Each new row is followed by what is left after taking away its nearest point in the smallest flat space through zero that holds the last named rows.

j611:
[[ -6   7  25 -14  12  15 -12 -18  12]
 [  5  22  -5 -10 -18  36  11  21  28]
 [-18   2  15  -7  -9  24   2 -11  38]]
New rows:
[ 12  -7 -16   6   8  -2 -19  -9 -14]  [  6  -5 -15   4   0   9 -15  -8   3]
[ 22 -10  -4  -9 -15   4  -2 -15  15]  [ 25 -11  -5  -8 -12  -1  -4 -15   7]
[  5   0 -18  22  -3  11 -15 -19  -1]  [  7   4 -16  19  -2  15 -16 -18  -1]
[ 19  17  -4   2 -13 -21 -11 -12  -1]  [ 14  16  -2   2 -17 -16  -9 -14   9]

j970 (3 x 9):
[[  6   1   9  -4 -10   7 -13  -3 -13]
 [ -1 -20 -16  -8  -8  35  -9   5   3]
 [  7 -10   2   1  -2  33 -12  14 -15]]
New rows:
[  5   8   2 -10  18  13  -5  19  21]  [  6  13   7 -15   9   4 -11   8  18]
[ 19  14   2  15   0  -7   8 -10  -4]  [ 17   5  -7  11  -3   5   6 -10   1]
[ 19   7  13  -3 -13 -12  18  17  22]  [ 21   2  11  -7 -19   0  11  17  19]
[  3  -3  15   0  -3  11 -19  17  -2]  [ -3  -2   8  -2  -1  -3 -10  10  11]
[  2   0 -14 -13   4 -18  15  18  12]  [  8   0  -5 -16  -5  -8   2  17  -2]

j575 (3 x 9):
[[-12   3   6  -3   1  -3 -10 -12   4]
 [  7 -24  -7  16  16 -20  -2   7  10]
 [ -8 -11 -22  -3  15 -14  -3 -11  -7]]
New rows:
[  3  23  22 -26 -14   9   7 -31  28]  [ 17   2  -2 -16   1  -5  17 -19  23]
[33 10 17 12  6 -7  7 -6  2]  [ 23  13   7   3  10  -9   4 -18  -5]
[ 17   4   6 -21 -25  -2  -6   7 -30]  [ 12  -9   9 -12 -15 -17 -16   3 -19]
[12 11  2  7 14  1  1  8 19]  [ 6 15 -5 -1 15  2  0  0 12]
[-11   1  -2  11  25 -11 -13   3 -12]  [ -5  10   5   9  15   1  -7  10 -14]
[-10   6  18 -13  -4  -1 -12   3  19]  [ -2   0  -2 -14   1  -3  -2   9   8]

j300 (3 x 9):
[[-10  -5  30  17  -9  -1  -2  -3  -3]
 [-27  -7   1   9 -35  14  27  16   6]
 [ -4 -39 -16   4  -8  -8  17  15  -6]]
New rows:
[ 22  18  -1  -4 -14   3  -2 -16  -5]  [ 19   1  -1   1 -18  -1   4 -11  -8]
[ 15  14 -11  11   3 -10   2  -7  22]  [ 10   4  -5  17  -3 -12   6  -4  20]
[-12  21  22   1 -10  -4 -18   2  17]  [ -5  -1   0  -5  -4 -12 -12   9  13]

j630:
[[-31  -1   8  11  -5   4  -6 -32  15]
 [  1   2   9  -7   4   3  -1 -14 -36]
 [-16  15  21  -7  18  29  -1  -3   0]]
New rows:
[  2  28  -1 -24  -2   5  -6  32 -10]  [-13  20  -5 -13 -15  -7 -10   8  -3]
[ -1  20  -8 -11  -4 -12  -2  10  11]  [ -5  20  -4 -11  -4 -11  -3   0   1]
[-1  6 -7  5  4  3 -7  2  3]  [ 0  5 -7  5  3  1 -7  0 -2]
[32  1  2  7 10 -4 -1 -2 -1]  [ 20   2   6  10  10   0  -3 -12   6]
[ -4   9   5 -10  -1  -4   0  10   8]  [-5  6  4 -9 -4 -8 -1  3  1]

j472:
[[ -3  -7   8 -16  -7  19 -17 -16  -1]
 [  4 -15  -6 -25  23  12   5   7  -9]
 [  8  -3  -1   0   1   5   7  -6 -15]]
New rows:
[ -6   9 -16  11  -2   0  22   2   5]  [ -9   4 -12   0  -4  11  12  -5   6]
[-8 16 -3 -6 -3 21  9 20  2]  [-6 18 -1 -2 -8 22  9 15 -2]
[-17 -20 -22 -11 -10 -14  20   6 -19]  [-23 -17 -16 -10 -21 -12   8   0 -10]

j894 (3 x 9):
[[  3  12  -1   2  15 -18 -15  -2  17]
 [ 14  -2  21   5  10 -18   2 -19  14]
 [ 25 -20  21  -7  21  -4 -11  -2   4]]
New rows:
[  3   0   3   6  -4  21  -9 -23 -32]  [  2  10  -1   8   4  10 -19 -23 -21]
[ 18   1 -20  17  -6  32  -4 -32  13]  [ 20   1 -22  15  -1  32 -11 -27  14]
[ 22  -5   3  13  32   2 -24 -12 -14]  [  5   6  -7  19  12   7  -8 -15 -20]
[-7 -7  5 -8 -4 32 -2  1  2]  [-7  3  7 -3  1 18 -5 -6 14]
[  4  -2  -1   1 -19  -1 -21   9  -1]  [  5  -2   5   4 -21  -4 -16   2   1]

j889:
[[-11 -18 -21 -25  15   7  -2  18  17]
 [-11   8  -5   6  16  13 -15   7 -12]
 [ 12  16 -16 -20  -6 -13   5 -14   9]]
New rows:
[ -6   6  -2  -7 -15 -28 -11  26  -5]  [ -7   6   0  -3 -14 -26 -12  26  -8]
[ 11  -1  -4  -7  -2  -9 -13   0 -12]  [  9  -8  -1  -5  -2  -8 -12   4 -11]
[ 11   8 -20  -8 -14   9  -6 -11 -20]  [  7 -10 -12  -4 -15  12  -2  -2 -16]

j827, 3 rows:
[[  8  -3   2  -7  18  -8  -9  -4  26]
 [-13  22  -1   4   7  25 -11   0   1]
 [ -7 -20   4  -6  15 -22  -2   2  -3]]
New rows:
[-11   2  -4   7  -7 -18  -7 -14  20]  [-16   5  -5  10 -13 -13  -5 -12  10]
[ 11 -12  16  -6  -9  -2  -5   1   2]  [ 3 -6 16 -4 -6  6 -9  2 -1]
[ -8  27   6 -13  -8  -7  -8   0  -1]  [ -5  19   7 -15  -9 -16  -5   0  -1]

j924:
[[ 14  16   6 -19   2   0  17   5 -18]
 [-14   1  -6  -3   9  19   9   1  11]
 [  2 -23 -18   5  -2  20   1  11  -9]]
New rows:
[-11  17  -3 -22  19   6  -3  12   2]  [ -5   4  -6 -11  10  -4 -17  12  -2]
[-10 -16 -20  20  22  12 -12   6   7]  [ 3  4 -6  7 21 -4 -5  4 -4]
[-20   3 -20  -5  19  -6   0   2  -1]  [-11   2 -18  -5  14 -15  -3   3  -9]
[ -3 -12  -4 -16 -22 -20 -19  10  13]  [ -6  -5  -6 -26 -16  -7  -6  13  12]
[ -1   6   7  15  -5 -16   5  -5   4]  [-1  1  0 12 -3 -3 12  1 -1]
